The same things were measured in two ways. Each way mixes the same 9 hidden numbers, adds some noise and spreads widely along 5 directions of its own, which tell nothing about the thing.
Some things both ways: the first way, then the second way.
[ -3 -27  15   3  20  14   2 -11 -16 -15  22 -23 -33  12  -8  14  16 -23
  22  15]
[  9 -18   8  -1  -4 -20  -6  16  -8  -4  18  42 -20  38  -7  23 -43 -21
  16  44  10  29 -11  -6   5  17]

[-15 -35  -5   2   6 -17  -3 -17 -35   5  -3  -6  -5  22   0  20   6   4
  40  17]
[ -9  -8 -64  -8   3 -11  -7 -14   2 -20  23 -15  10 -26   3  36  21  12
 -20 -10 -10  -2   2  26 -42 -37]

[  0  -6  48  22   6  36   3   1 -14 -46   1   2  -5 -12 -60 -12  22   1
  -1  69]
[-34   5 -18  -8  23   9  -8 -25  19  11 -24 -52  -7   6 -20 -23  27 -10
   9 -17  -1  -1   6  -2  -8  -3]

[  4   4  14  -4  11  19   2   3   5  -2 -10  11  12 -17 -17  -2  -1   6
 -49  -1]
[ -9 -21  -5 -14  -5   3   4   9  12 -20   7  14 -30  20 -11  22 -23 -18
  14  27  10  31  -5   0   0   7]

[ 28  -9   7 -26  -6  24 -11   9  47 -28  25 -23  -9 -20  30  38  11 -41
 -19  -7]
[-27 -30 -27 -24  -3   7  21  -6  22 -13  31 -52 -24 -11 -22  -7   0 -13
  10 -12  15  49  10  23 -24  -5]

[ -9  69  28  -2 -68 -25 -22 -18  41  -6  -3 -20  26 -11 -35   3 -40  -5
  19 -55]
[ -6  28   1  33   2  26 -21  -9 -19  -7  -3 -22  -9  -8  49   7  34  -6
  19  -8  -6  17 -12  -6 -12  -4]

[  0   9  15   7   6   4  -3  11 -42  28 -52  29  43   0  -6 -11 -25  35
 -18 -13]
[  4 -22 -16  -6 -15  -1   4   7   3  11  -2  20   4  16   0  28 -34   7
   0   1  13   7  39  18  -4 -19]

[ -5 -28  18  -1  17   7  18  -3 -15  -7  15  -7 -22  26 -13  15  35   8
  -2  29]
[ 20 -32 -19 -16 -15 -33  25  13   1  24   0  19  28   9 -43 -24 -37   4
 -16  -8  12 -48  25   5   5  -2]

[ 21 -46 -13 -19  33 -11   1  22 -19  15   9   7  20  13  58   7  26 -21
  21  46]
[-18  -7 -10  -2   1  -5  18   5  -3  15   6 -27  25  18   6 -28  -5   5
   4 -21 -12   0  39   8 -18   9]

[ -3  -3  -2  22  16  -6   1  10 -20  33 -47  32  22   1 -11 -34 -18  34
 -11  10]
[-10  18  -8  -2  16  28  -7   9 -19 -17  -7  20   8 -17  22  21  14  10
  13  20 -11  -1 -23  -8  -6 -29]

[ 11  -8  14  -2 -41 -51  -9  21 -37  11  -8  20  16  64 -23 -27 -19  29
  33  16]
[ 10 -17 -23   2 -13 -14  22   5 -18  10  34  -2  19  14 -10  -5 -35  -3
   1  -3   8  13  17  15 -17   6]

[ 16 -19 -41  18  25  -5  14  35 -45  -1   2  19   2  -8 -11 -45 -18  25
  26  22]
[-23 -24  11  -8  12 -22  -2   1   5  25  -6  10 -10  51 -31  27 -52 -14
  27  32  21  28  12  14   6  -9]

[  4  -5  14   0   0 -23 -11   2 -26   7  17   5   5  45  -8 -18  -8  -2
  14  14]
[  4   3   8  17  -4 -17 -19  -5   4  30 -10   5 -10  17  -7 -19  -5 -14
  -5 -34   7  12  27  -8  22  21]

[  5  -7 -10 -28 -39 -23  -3  -2  15 -21  16  -7 -12   1  -9  12  -1 -13
  -4  -3]
[  5 -14  12  -5 -12 -21  25  28  -3 -12  10  28   5  18 -17   2 -39  -1
  -6  -1  -1 -11  -4   3   3  19]

[ -8 -14 -30  17 109  39  18  -3   8  65 -14  13  37 -26  67  23  21  29
 -46 -20]
[ 16 -25   5 -17  -9 -13   2  22  -4   8  31  24  -4  19   4   0 -18  -3
   7  33   0  16  12  -6 -11   8]

[  7 -38 -20  -4  -2 -10 -10  11 -25 -22  28 -30 -39   5 -10 -11  -3 -34
  64  19]
[-22   3 -18 -11  19   8 -13  12 -14   7 -14  15  12   1  -7  20   6 -11
  26  19   4 -10 -11   0  19 -33]

[-13  28  40 -21 -54  -5 -13   0   5 -13 -16   7   5  16 -44  -8   6   9
 -43  -2]
[  2   8 -34   8 -13  22   4 -11   6 -11 -37  -1   5 -23 -14  13   3   3
 -12 -37  11 -36   7   6  11 -20]

[  8  42  11   9 -27  -6   8   3  18 -17 -15  -7  11 -50 -31 -31 -32 -22
  17  -8]
[-17 -18  16 -19   2  20  21  13  17  -7   5 -10 -11  10   4 -28 -10   3
  13  12  -3  27  15  -7 -16  10]

[ -8   4  32  16   9  -7  13   6 -19  40 -31  13   2  46  11 -12  11  23
   4   0]
[ 21  19   5  29  -7  23  -7  -2 -33 -10  17   3  -4  -5  45  12   3   1
  18  21   0  13 -25  -9 -23  -3]

[  7 -32  13  -3   4 -11  14  18 -47  -6   2  -2 -34  29 -18 -34   7 -18
  26  36]
[ -5 -22  -4  -3  -5 -10   6   5  15   3  -7  21 -14  10 -27   1 -36  -8
   1  -5  19  13  13   5  14   1]

[-14  -7   3  -6 -50   3 -24 -17 -34 -41   3 -10 -35  16 -30  11  -7 -10
  28  -1]
[ 10 -12 -38 -42 -10   6   4  -5  18 -10   5 -17  -2 -36 -28  22  30  14
 -27 -27   1 -23  11  13 -18 -29]

[ -3 -22   0  -5  -7   9   7  13  -4 -11  -1 -33 -23 -14 -10  21  11 -10
  43  -6]
[  4 -21  10 -14 -15 -20  33  35  -7  15  33 -14  21 -23 -20 -40   1   4
   1 -33   5 -18  11  10   3   3]

[-14  40 -12  14  12  17   0   0 -23  10  -5  14  25 -13  -4 -20 -10  30
 -17 -21]
[  6 -12 -32 -33  -6  27  -8 -23  12   4  -6 -30 -12   8  -4  25  20   0
  10  28   8  -3  21   2 -27 -26]

[ -1 -14  26 -17 -44 -19  -5  -8 -16 -22  10 -18 -40  37 -20   7  -1 -27
  24   0]
[ -2  23  19  33  -4  -7 -24  -5   3  -1 -18  -4 -24 -28  11   4  28  -3
 -13 -59   3  -3 -15  -1  16   2]

[ -1 -21  -5 -18  -9 -13   5  -3  11  -3  18 -25 -32  10  18  18  15 -29
  21  -4]
[-13  15 -15  23   6   4 -12  -7  -3 -13  -8 -10  -6 -32  13  18  25   2
   0 -23  -1 -10 -22   9  -8 -25]

[  6  10 -25 -16 -41 -52  -5  -9  20   4  24   1 -18  32  20  -8 -18 -15
  16 -21]
[  7  13  33  41  -6 -21 -13 -12   3  -2  -8  22 -27   6   2  11 -28   4
 -22 -40   3  29  -8  -1   0  20]

Other things, the second way, with their names:
J749: [  1  -2 -28  -3  -5  20 -17  -1  -4  -9  21 -20 -24 -33   7   5  40 -22
  19   1  14  19 -18   0   1 -18]
J291: [ -3 -14 -27   1   7 -19  -1 -15   5  22   5  -1   7  16 -22 -15 -26  -1
 -10  -9   5  16  25   7 -12  -1]
J62: [ 14 -23  -5   2  -4 -32   1  -5   1   0   0  49  -4  44 -18  47 -69   6
  -8  45   7   0  -1   9 -24  -5]
J489: [ -5  25  35  49  -4   5 -22  10 -20   8 -12  20 -17   4  35  15  -7 -12
  17 -33   8  33  -2  -1  30   7]
J45: [  3   8  15 -16  -1  22  -2  17   0 -21  13 -24 -17 -31  24 -21  59  -5
  12   8 -14 -11 -29 -20 -14   5]
J230: [  9   6   5 -31  -2  16  11  13  -1  -7  12 -15   6 -25  -3 -17  32  16
  -8  -9 -15 -18  -6 -11 -16  -3]
J640: [  9 -10  52 -13 -13 -23  21  27   6  17   5   5   5  30  -4 -30 -19  10
 -13 -20 -12  -8  27  -9  -2  38]
J335: [-30  -3  21  11  13   1   5   4  -2  20   4 -37  -9  12  -3 -32  -3 -16
  31 -13  10  28   2   4   6   7]
J816: [  2  12  34  29   5 -26 -19  16 -34  15  17  13   5  25  40  27  -3  -1
  22  24 -10   2 -17   1 -12  -1]
J293: [  1  23  37   3   1   4  -6  26 -10 -11   1  25  -3  15  30 -16   9   2
  -4 -15 -28  17   1 -25   9  36]
J798: [ 12   5 -20 -22   2  31   4  -7  -4  -2 -14 -23   9  -7   2 -24  34  -1
  14  28  -4 -44  -8 -22 -18 -10]
J828: [-12  28   3   4  14   0 -29  14  -7 -11 -19  40  -7  16   9  18  12 -13
  -1 -14 -19  13  -8 -19  30  13]
J12: [ -7  -9  31  20  -7 -21   2   3  12  21  11 -14 -17  -6   1 -24 -10   3
  -8 -46   7  31  20  10  -3  12]
J269: [  9  14 -44  -7  13  32 -25 -10 -16  -3 -10   2  -2 -38  -2   5  46 -15
  19  23  12 -25 -36 -16   8 -39]
J568: [ -6   5  12 -21 -17  18   8  20   4 -29  18 -31 -28  11  11  -4  33 -29
  15 -10 -11  25  -3 -11   5  40]
J815: [  1 -20   0 -27  -1  -4  14  23   8  -6  18  16   5 -20  -7 -18   1  16
 -10   5 -10  -5   4  -5 -14  -9]
J585: [-16   9 -20 -26   6   9  -7  11   1 -27  16 -17   3 -32  19  18  56  12
 -11 -15 -29  -9  -6   4 -25 -20]
J797: [-22 -18 -51 -20  19  11  -1  -3  12 -13  -2  25   5   0  -8  19 -16   7
   0  28  -3  17  11   9 -19 -36]
J255: [  1  -2 -24 -52  11   9  -9  14   4   8  -6 -10  26  -8   8 -16  63  16
  -6  17 -32 -55  22 -18 -19 -20]
J791: [-13   6  10 -11   2  21   1  21  -9 -16  10 -14 -10  -6  21   2  30  -9
  25  11  -8  11 -17  -7  -1  -1]
J999: [ -5 -12  30 -32   0   6  32  36   7 -18  30  -5 -17 -21 -40 -55   1 -16
   7 -13   5  23 -30 -20  17  31]
J692: [ -9  -1   6   9  -2   6   6  27  -7   4 -33  52  16  19  -1   1 -37  -7
  12  -4   5 -15  18  -6  41   1]
J670: [  3 -29   6  -7  -4 -55 -26  -1  11  41  24  -8 -29  49 -31   9 -19 -33
   8   1  18  35  26   8  14  27]
J751: [  1  11  30  18  -5   9 -13  -1  -6 -13  23  -9 -44  17  17  12  -3 -24
  21   2   7  67 -21  -8   0  31]
J996: [  8  -9  -3  -4  -7  15  21   5 -14   1  -5  32  11  39  -8  10 -61  -1
  16  34  11  10  11  -4  -2   4]
J449: [  4  -8 -26  -2 -20   2  21  -1  -1 -27  35 -14 -11   1  -6  10 -19  -8
  -9 -21   3  37   4  13 -22  18]
J978: [  2  -7   5   7 -10  10  10  -1   2   2 -16   4  -7  21  -5   0 -29  -9
  12   5  13   4  11  -3   4   8]
J250: [ -4   0  31 -13  12  15   5  37 -20  -1   3  41   2  28   7 -12 -21 -13
  36  53  -5  14 -20 -29  19  14]
J327: [  5 -24  11 -23  -5 -34  -6   2  41   1   5  14 -29  -5 -31 -13  -1   9
 -40 -32  -5  10  18  -2  -7  16]
J380: [ 17 -10 -20 -41  -5  28  -3  10  -7  -1   9   6  -7  -2  -5  12  17  -9
  21  44   9  -2  -3 -13  -1 -17]
J232: [ -6   9  14 -29  11   1  -4  27   5  13 -14   4  15  -4  -2 -49  45   2
  -4 -15 -26 -37  12 -29  18  13]
J282: [  3   7 -26   7  13 -15 -30 -20  -9  31 -17   3  15   3   3  29  12  12
  -4   3   0 -28  12   9 -11 -38]
J892: [ -3  -4  13 -14  -9  -2  18  11   9   0  11 -43   4 -11   7 -42  34   6
  -5 -26 -16 -22  12  -6 -20  18]
J187: [ -1 -22 -11 -29 -16  10  33   8  22  -4  -7  -9   9   2 -24 -25 -13  10
 -17 -25  -1 -16  38   0  -7   9]
J99: [-26 -15  -6 -14  11  -6  18   4  -3   1  21 -25   0  29 -23 -12 -25 -18
  26  18   4  32  -3   6 -11  11]
J257: [ 11  15  21 -27  -2   1  -6  12  -4   7  19 -42  -8 -25  -5 -41  71  -7
  -1 -25 -15 -23 -18 -22  -2  20]
J861: [-13 -18   5  -2   0 -22  11  16   2  16 -12  28  13  51  -8   9 -52  -2
   5   9  -1   4  36   8   7   9]
J943: [  9   3  -8  -5   6  -4  -4 -21  -1  14 -24  11  11  30 -13  25 -26  17
  -9  18  -2 -21  12   1 -22 -14]
J995: [  3 -10  -3  15  11 -20 -40 -14  -6  36 -12  26 -12  56  14  35 -27 -13
  23  55  11  16  16  -3  -4 -11]
J97: [ 15  10  43  25 -11  -2  -4  27 -22  22 -12  13   2 -17  12 -20  11  -4
  19 -16  11 -38 -15 -12  32  -1]
J783: [-28   0  -3  -3  14   6  -9   9  19   4 -43  10  -1 -16 -15 -15  16  -2
   1 -25   1 -27   6  -6  30 -18]
J637: [ -4 -37 -26 -28   1 -21   7   6  13  -2   0  29   0  25 -28  35 -38   1
   0  42   6 -12  13  13 -16 -23]
J929: [-14   8  20 -30  17  25 -12  -6  15 -12  10 -41 -28 -21  14  -3  57  10
  10  20 -17  17 -25 -12 -38 -12]
J801: [  2 -12 -12   9  -4 -14  -2 -33  25   0   2 -13 -18   7  -4  12 -24  23
 -31 -21   0  27  24  16 -48  -3]
J303: [ 16  -3  13 -11  -6   3  13  20 -14 -14  12  45   4   6   3  22 -31  15
  -2  30  -5   1 -16  -6 -13  -4]
J306: [ 11  13  19  51  -7  -7  -8 -13 -11 -15  13  18 -22  12  38  20 -36   7
  -8  -5  -2  46 -13   2 -30  17]
J98: [ -7 -20 -24  -5   5  -2  -1  13  -4  -5  -1  42  -5 -14 -24  36 -33  -3
  10  23  24   7 -16  14  13 -41]
J723: [  7 -23   5  -9  -7  -4 -16 -14  26  19 -20   9 -37  25 -23  22 -25 -11
   5  13  25  17  22   1   7  -4]
J364: [-13   9 -39  -4  13  -6 -23   4   5   8 -18   4   8 -32 -19 -21  45 -14
  -8 -41  -3 -30   3  -7  31 -16]
J287: [ -8 -29  -3  -3  -7 -23  -1  15   2   5  42 -12 -29  10  -8   3 -10 -31
  26  11  19  44  -4  14   1   9]
J911: [ -2  -9 -19  33  -1  -5  -6  -8 -17  -5  13  31  -5  20  26  51 -54   3
  13  29  12  40   1  21 -26 -23]
J881: [ -5  -8 -45 -26   5  16  29   1  -7 -19   9 -17  32 -10 -11 -16   4  10
  -2  15 -12 -35  -2   0 -35 -16]
J383: [  0   2  18  25 -14 -16   3 -12  28 -19  -7  -4 -34 -16  -6  -4  -8   9
 -38 -63  -1  18   0   4 -11  23]
J90: [  7   9  19 -25   2  21 -24  13   0  12  11 -21 -19 -31  20 -13  70   1
   8  -6  -8   4  -1 -18   0 -11]
J737: [  5 -14 -26 -30   5  15  12   7  -5  -4   6  27  16  12  -6   9 -22  11
   3  41  -6  -3  11  -6 -20 -19]
J748: [  4  19  -4  27  12   9 -26  -2  -7   3 -37  46   7  -9  28  -3   7   9
  -4   1 -10 -26  -2 -21  10 -16]
J630: [-13  16  -7   9  13  27 -17  -6   4   3 -53  29   9   3  22  14   1  19
  -1  -1 -10 -22  20  -9   4 -28]
J56: [  1  -4 -14 -16  -9  10  18   0   7 -29  33 -22 -21 -20 -18  -2   3  -4
 -12 -24   2  37 -11   4 -21  12]
J884: [-16 -22  -2 -36  -2   3  30   8   9   5  14 -36   5  15 -25 -10 -10   1
   8   0   2   8  19  12 -19   0]
J260: [-24  -5  -6   5  15   3 -14   6   0  19 -29  14   7  -5  -3  13  -1   3
  17  -1  10 -14  10   8  19 -39]
J182: [-32   3 -50  -8  17  -1 -15   9   3 -34  22  -3   0 -31  15   9  41  -7
  -6 -14 -21  16 -12   7 -13 -20]
J987: [ -2  -1  13 -10   2  -8 -15  -9  25 -20  21 -24 -33 -16  22   3  40  17
 -23  -9 -23  23  -5  -3 -48   6]
J29: [ -9  19 -15  -1  18   3 -13  -5 -18  26 -42  29  27  42 -16  25 -25  -2
  11   8  -1 -19  19  -5  25 -16]
J375: [-10 -11  16 -11  -6 -20  17  37 -18  -6  39   2  -1  23  -9   4 -19 -23
  23   4   0  27 -10   6  11  22]
J420: [  1  -7 -32 -25   4  23  13   5  -5  14 -13  16  33 -10 -10  -5  -9  24
  -5   0  -1 -21  33   3  -6 -35]
J531: [ -2 -11   9 -37  -3  -4   8   1  25 -20  15 -16 -28  13 -24   0   7  -3
 -16   2 -11  19  -4  -9 -22  26]
J559: [  1  21 -18  12  13   9 -23  -3 -28  24 -29  31  29  24  22  33  -8   9
  12  18  -6 -21  19  -3   5 -30]
J432: [ -2   5  -7  16   8  -5 -20   4 -17  32 -34  43   7  -3 -26  30 -26  -7
  12 -12  28 -16  -1   8  48 -39]
J476: [  0 -35  -3 -34 -23 -16  27  29  10 -14  38 -12  -5  19  -1   1  -8  -7
   4  14  -6   8  19   9 -22  19]
J236: [ -8 -21 -44 -18   2  -6  -9 -18  18  15 -15 -17  -4 -17 -37  22   7   1
  -6 -11  20 -19  14  21  -3 -43]
J760: [  2  29  29   9   8  13 -24  14 -43  43 -12  -3  20   9  18  12  19   0
  36   0   5 -13  -3  -5  24 -22]
J646: [  4  11 -16  -1 -13   4   5  -2  -8  16  11 -44  12 -11  -2 -34  29  -5
  -6 -57  -5  -3  27   2  -1  14]

Some of these things the first way, each followed by its name:
[ 17 -23   0  11  37  17  20  40 -14   6  -3  -5  -2 -13   3 -26  16  -3
  25  34] -> J335
[-15 -19 -15  -7  38  17  19  14 -53  18 -25   3  25 -30  -1  -2  13  19
  -1   8] -> J476
[ 13 -17  47  -4  -4  28 -12   4  12 -21  -5   4 -12  21  13  19  32 -21
 -21  40] -> J996
[ -4   2 -43 -10  13 -10  -7   1  10  10  37  -1  -3  11  20   1   5  10
 -10 -17] -> J257
[-24  25 -16   4  -8   5 -15  -2  21  11 -11   0  10 -18 -14 -12   2  19
 -13 -14] -> J56
[  5  10  -4   4 -28 -13  -7 -12  19  -1 -15  15  -1   6   1   8 -23  10
 -14 -19] -> J303
[ -3   7   0  12  16   3   9  14 -20  14  -2 -16   9 -13 -36 -13 -17  20
  18 -26] -> J287
[  9 -11  -3   9  17   0  16  13 -12  14 -14  -7  -2  -5  19  -5  -6  -6
  32  -4] -> J12
[ 15  -9 -12 -10 -17  -3 -24   8  29  -6  27 -14 -27  23  10  15 -11 -11
   0 -30] -> J432
[-29  -7  12   9  13   4  26  -4 -39  12 -34   8 -12   0 -22 -26  25  13
   2  30] -> J383
[ 34 -34   9  -2  21   5   4  21 -11   7 -14  17   4   7  17   3  -9  -2
 -20  14] -> J260
[-13  22 -26  22  18  -4  -8   3  -1  33 -25  10  29 -23   9 -29 -19  17
  18 -11] -> J420
[  1 -20 -39  -8  39 -18  25  24 -25  23   4   2  -6 -19   2 -53   2 -11
   2  19] -> J783
[-17  36 -42  15 -39 -45  -8 -30  -1 -14  43 -34 -15   0 -19  -1 -43  -3
  91 -48] -> J282
[ 10  11 -39  -7   2 -15  -9   5  25  26  -3  32  26   0  35  -4 -15  24
 -44 -23] -> J230
[-16  12   0  17  30  42   7  -9  -3   1 -34   9  35 -52  -4  18  10  27
 -22   5] -> J640
[ -1 -17  -7 -20  16   8   3  13 -16   2  -2   5   1  -9  26 -12  28 -22
 -14  32] -> J187
[  3  15 -28  30  20  13 -24  32 -18  44 -41  39  55   7   7 -17 -30  80
 -14 -31] -> J760
[ 22 -51  24   2   2   3   2  14 -22  -7 -10   4 -42  39  -5  -1   1  -9
  -1  21] -> J98
[ 38 -12  48   3 -24 -23 -19 -12  25 -20  21  24  10  58  -3  24 -14  -2
 -22  27] -> J291
[ -8  16   2  -2   1  11  18  10  18  13  -5 -23 -14 -15  -5   7   6   7
  -2 -44] -> J97
[ -4  17   6 -10 -20 -14 -10  -2  11   3  29 -39 -28  17 -12  -3 -12 -25
  30 -45] -> J749
[  5 -10 -19 -19  21  -4  21  12  -4  14   5   3  12  -9  33   3  19  -3
 -12   9] -> J892
[ -8   4 -16   4 -30  -9  -6 -25   2 -43  39 -18 -36   7   3  11   9 -25
  49  15] -> J943
[-16  20  -1  14  30  30  -5   4   7  25 -15   1  18 -17   4  -9   8  19
 -20 -16] -> J751
[ 24 -40 -16 -13  16 -24   5 -17 -14  -4  27  19 -21  31  35   9  -8 -21
 -20  18] -> J327
[-40   9  -8   4 -12 -13  -6   8 -47  17 -22  -9   5   4 -35 -40   9  19
  48  13] -> J449
[-20  42 -30 -39   2  24 -26  -3  41   9  11 -13  46 -60  11  17   6  -3
 -58 -46] -> J568
[  4  -3  38  -3  33  39  10  15   7  12 -23  20  18   2  13   6  36  13
 -66  23] -> J978
[ -5 -17  -3  19  -2 -25  22 -19 -65 -10 -10   3 -24  10 -13 -23 -19 -12
  62  25] -> J987
[-23  -8 -41 -16  21  -2 -36 -28  19   5  33 -27   3 -27  15  13   3 -37
  14  -5] -> J828
[-23  30 -18  35   5 -25  22 -13 -35  20 -22  18  14  -3 -12 -40 -17  31
  41   4] -> J801
[-20  32 -15  10   4 -17  -3  -9  29  21  37 -22 -23  19 -19 -25  -4   4
   5 -40] -> J269
[ -4  32  35  12 -30 -17   5 -25  33  11 -22   1  12  11   0  18 -13   3
   2 -24] -> J306
[  1  44  12  37 -38   4   5 -16  -4 -36 -21   9  -2 -36 -60 -23 -51  17
  17 -14] -> J929
[ 24 -30  35 -15  -3  -6 -29 -11   2   0 -17  31  23  29  23  21  -3 -15
 -42  32] -> J293
